Each new row is followed by its nearest point in the smallest flat space through zero that holds the last named rows.
In the rows, 128 means zero.

Z240 (5 x 17)
[[168 142 102 167 100 151 166 136  68 105  84 105 133 134 134 177 150]
 [106 113 120 155 130 109 119 137 136 143 159 108 142  88 152 130 113]
 [106  95 159 131 143  96  67  86 126 175 104  94 120 122 161 133 119]
 [149 124 108 142  96 134 150 105  73 140 110  96 123 146 129 122 127]
 [114 116  99 158 149  94 104  99  58 110  93  95 114 148 155 138 142]]
New rows:
[127 110 138 105  98 170 138 172 152  67 166 154 106 118 103 140 170] : [138 152 125 117 131 151 155 164 158  96 143 165 135 125 106 135 136]
[140 159 129 141 134 119 122 113 148 130 130 149 126 133 144 109  65] : [121 125 131 120 129 125 125 126 140 135 141 132 128 126 125 114 121]
[126 183  84 133 106 150 130 182 108 113  95 153  64 119 111 134 127] : [144 148 109 132 128 143 155 147 113  91 119 144 128 141 114 140 144]
[130  92 128 116 141 102 140 138 134 136  71 119 165 122 192 122 110] : [123 117 137 141 133 118 108 119 123 140 114 112 129 117 146 146 129]
[133 131 133 134 136 111 156 129 151 118 123 100  93 116 119  69 128] : [121 126 120 119 125 124 134 123 127 131 147 130 125 134 120 101 120]
[107 138 125 117 123 106 151 118 130 115  91 135 113  87 136 132  64] : [124 125 127 134 129 124 125 129 129 132 133 123 131 120 134 129 125]

Z96 (5 x 17)
[[150 146 152  75  64 182  90 134 126 132 178 143 136 115 107 151  87]
 [219 142 181  62 153 152 129 147 147 140 213 129 116 138 109 115 128]
 [166 117 155  65 108 161 126 178 157 127 196 194  90 142 164 156  73]
 [165 134 162 111 109 128  94 132 168 121 173 122 170 101 162  78  82]
 [176 109 128  77 137 151  99 161 189 155 166 183 167 105 119 129 142]]
New rows:
[126 130 131 144 144 153 123 168 129 130 165 153 142 116 170 128 116] : [136 118 132 118 127 127 125 146 151 126 142 152 128 126 155 124 108]
[ 98 130 143 135  97 131 116 126 130 162 121 123 159 128 107 138 124] : [114 132 119 129 103 140 109 118 124 131 118 125 149 114 113 134 128]
[192 124 139 137 169  89  77 141 130 131 190 161 140 140 118 140 128] : [173 124 145 101 155 129 128 144 156 138 162 140 135 127 129 113 137]
[170 121  81 131  95 129 128  95 125 128 114 120  94 123 134  64 120] : [129 134 135 137 126 120 126 120 126 122 129 111 135 125 135 111 120]

Z461 (5 x 17)
[[137 149 163 101 144 115 144 129 134 143 125 148 119  88 178 133  78]
 [ 77 169  85  80 138 157 148 155 204 146 151 151 132 185 162 125 128]
 [ 84 137 166 103 164  85 125 129  64 117 130 137 150 139 142 142 127]
 [159 116 140 128 168  92 131 153 139 140 135  89 153 148 163 157 129]
 [ 83 134 109  87 127 121 110  93 157 130 118 125 157 122 155 119 152]]
New rows:
[125 157 149 143 126 163 143 128 146 156 127 133  87 164 112  91 119] : [127 143 117 134 116 158 144 147 141 131 139 151 103 142 114 121 113]
[105 165 126 135 108 152 120 134  89 158  97 168 164 137 149 134 121] : [ 98 143 135 112 128 130 131 125 113 124 130 151 124 128 128 122 121]
[108 159 124  93 166 148 172 160 133 148 132 136 147 152 137 127 144] : [100 150 123 104 149 128 143 154 142 135 144 140 132 166 147 136 122]
[136 142 128 143 104 141 145 152 146 110  97  97 171 153 133  88 136] : [134 122 110 134 125 134 125 131 147 130 130 115 133 143 124 129 143]
[157 141  90 130 149 137 144 164 118 129  86 137 169 153  87 117 162] : [130 119 111 144 129 133 126 143 128 123 136 115 132 163 106 132 150]

Z376 (5 x 17)
[[138 118 123 107 138 169 132 132 142 108 128 114  94 130  91 152 163]
 [164 155 155 131 147 170 114 134  95 136 140 164  89 191  94 117 194]
 [104 139 146 156 128 186 130 198  99 131 101 160 114 142  91 107 148]
 [123  98 139 173 137 134 119 171 118 169  81 183  51 184 108 152 157]
 [117 133 171 117 131 155  99 145 137 147 140 210 129 154  87 100 151]]
New rows:
[167 151 135 181 187 168 137 169 143 158 122 171 144 147 168 120 167] : [135 146 143 154 133 140 123 150  94 144 120 154 115 163 124 111 147]
[152 130 122 118 165 153 139 108 139 114 125 146  97 119 120 161 135] : [141 118 124 113 136 140 127 117 141 121 131 122 101 136 111 149 151]
[121 160 112 198 160 118 142 126 114 117 119 121 139 135 137 128 130] : [133 143 121 157 127 122 138 141  95 133 116 112 128 138 149 120 123]
[111  90 115 128 133 150 140 161 109 127 134 177 175 169 128 149 152] : [117 128 141 136 128 142 121 149 125 137 121 157 124 137 113 118 133]
[126 206 144 120 139 149 131 106 116  96 114  97 156 145 145 143 115] : [144 160 124 125 129 140 137 120 101 110 145  97 151 124 138 110 134]

Z548 (5 x 17)
[[ 75 122 107 111 121  71 137 154  98  99  74 105 118 127 130 131 149]
 [147 157  85  94 102 143 135  90  79 103  67 132 152 117 115 127  93]
 [125 142 103 152 102  93 129 133  93 128 109 127 171 135 109 164 150]
 [162 156  89 131 129 147 144 110  91 110 102 145 166 167 171 124 133]
 [ 86 150 102 146 118 173  96 123 166 130 127 111 144 108  62 134  83]]
New rows:
[ 94  84 105 138 156 165  90 125 138 144 140 147 165 148  92 129  91] : [108 143 113 150 130 163 109 128 158 132 140 122 142 130 102 129 108]
[154 111 135 117 156 103  92 111  97 126 156 111 115  92 167 102 127] : [150 113 151 107 133 119 139 123 121 131 134 135 106 121 147 118 132]
[138 160 133 120  98 160 109 169 160 115 153 144  96 137 146 114 141] : [126 126 134 133 145 150 125 132 151 130 146 129 119 138 142 114 125]
[120 106  87 151 109 149 156 122 104 135 116 105 149 143 132 156 155] : [125 142 105 146 121 120 130 132 111 123 116 129 157 145 130 142 141]

Z679 (5 x 17)
[[201 147 122 170 172 170 185 160 108 153 130 163 113 107 137 106 101]
 [116 102 121 188 149 123 191 148 107 121  96 147 134 107  51 102 105]
 [107 160  82 160 122 164 171  75  69 139 138 102 128 169 113 107 160]
 [145 120 115 124 114 172 189  93  37 141 104 118  66  84 106 156 153]
 [162 144  62 127  96 152 168 108 106  85 106 130 123 158 122 164 100]]
New rows:
[173 139 152 138 131 138  96  78 120 124 167 138 130 104  73 171  66] : [147 122 125 122 124 130 136 136 128 119 118 137 119 117 128 143 114]
[126 143 137 143  74 119  58 160 107 134 112 145 142 157  97 137 189] : [ 99 124 133 117 117 114 107 116 135 125 132 114 135 137 127 129 142]
[143 135 163  69 151  93 166 115 101  78 150 106 125 133 123 146 138] : [128 121 128 109 113 128 124 120 119 122 121 123 114 119 130 148 133]
[137 206 111 115 142 173 137 145 160  80 130 144 123 143 124 133 155] : [153 151 102 130 126 143 133 125 134 121 136 131 136 155 150 130 116]
[152 125 153 121 129 142 132 110 115 130 118 105 156 112 125 105 111] : [132 128 132 132 134 132 133 130 123 135 129 130 124 122 128 124 130]
[ 87  64 127  97 188  91 156  86 151  83 128 137 155 129 177  92 141] : [100 120 139 129 128 108 109 130 146 126 131 123 144 134 119 118 132]

Z464 (5 x 17)
[[168 171 135 122 144 151 114 132 110 154 114 114 113 163 139 142 115]
 [137 141 126 139  99  89  64 107 118 159 120 106 117 136 158 127 107]
 [174 121  95 107  84 172  97 122 113 142 158 134 122 119 173 124  64]
 [ 62 108  93 122  71 154 118 136 106 120 122  92 100 102 166 113 107]
 [136 102 131  84 126 169  94  87 120 102  84 131 103 173 138 126 107]]
New rows:
[126 113 140 124 128 142  92 128 132 116 116 109 173 131 192 136 119] : [131 120 122 121 111 130 104 115 124 130 124 124 121 132 143 125 112]
[ 79  95 127 158  90 175 130  77 129 121 143 101 117 129 118 119 142] : [ 83 100 115 118 105 140 128 123 124 106 116 118 116 117 136 117 127]
[129 145 135 192 104 147 125 175  90 166 128 135 138 150 115 155 122] : [136 168 125 145 130 129 136 155 115 157 138 108 124 124 137 136 128]

Z905 (5 x 17)
[[ 86 122 113 170 203 219 132  69  89 122 104 112 173 142 118 125 120]
 [149  90  65 130 169 171 132 121 137  90 127 130 183 143 157 104 143]
 [115 131  79  65 177 142 190 113 119  79 122 152 215 177 162 144 138]
 [120 124 100  90 174 201 143 124 107  68  89 141 205  87 198 108 140]
 [132 134 125 176 129 163 116 151 162  56 139 133 173 130 155 135 130]]
New rows:
[148 142 118  97 110  80 135 114 105 142  87 155 110 110 176 111 137] : [139 127 127  71 115 105 137 139 116 144 114 137 116 100 148 117 135]
[ 94 171 141 131 108 133 140 143 142 140 141 143  72 153 173  92 131] : [124 142 149 125 110 113 126 138 130 130 129 130 115 119 127 136 125]
[131  77 135 124 115 136 149 171 118 123  97 167 123 183 109 144 102] : [131 127 118 123 129 113 139 128 135 126 139 131 134 153 121 136 129]
[128 169 116 138 152  99 155 183 166 149 123 141  53  78 148 107 114] : [141 132 147 116  96 104 114 150 134 139 126 129  98  96 135 121 129]

Z94 (5 x 17)
[[119 134 203  44 193 114  63 186 119 174 149 145 145 147 187 128 125]
 [153 112 116  99 197 156 134 184  68 132 117 140 140  85 175 116 129]
 [147 118 138  96 126  78 148 169 141 139  85 109 166 119 153  86 112]
 [120 111 119 119 167 138 126 182 163 135 104 108 163  87 162 149 145]
 [124 153 188 123 133 154 106 179 114 144  92  99 112  72 143  98  84]]
New rows:
[ 87 169 162  99 124 142 108 146 106 106 112  89 121 157  96 104 147] : [120 145 165 123 117 129 107 130 128 138 129 123 113 130 124 119 110]
[124 114 159  88 139 150  98 117 104 111 147 127 160 110 106 139 111] : [124 134 147 116 143 140 109 135 114 136 139 135 119 129 136 131 125]
[137 129 119 152 159 170 167 143 141  99 160 136 130 128  89 121 161] : [128 120  96 149 138 153 139 119 121 115 136 133 124 116 123 148 144]
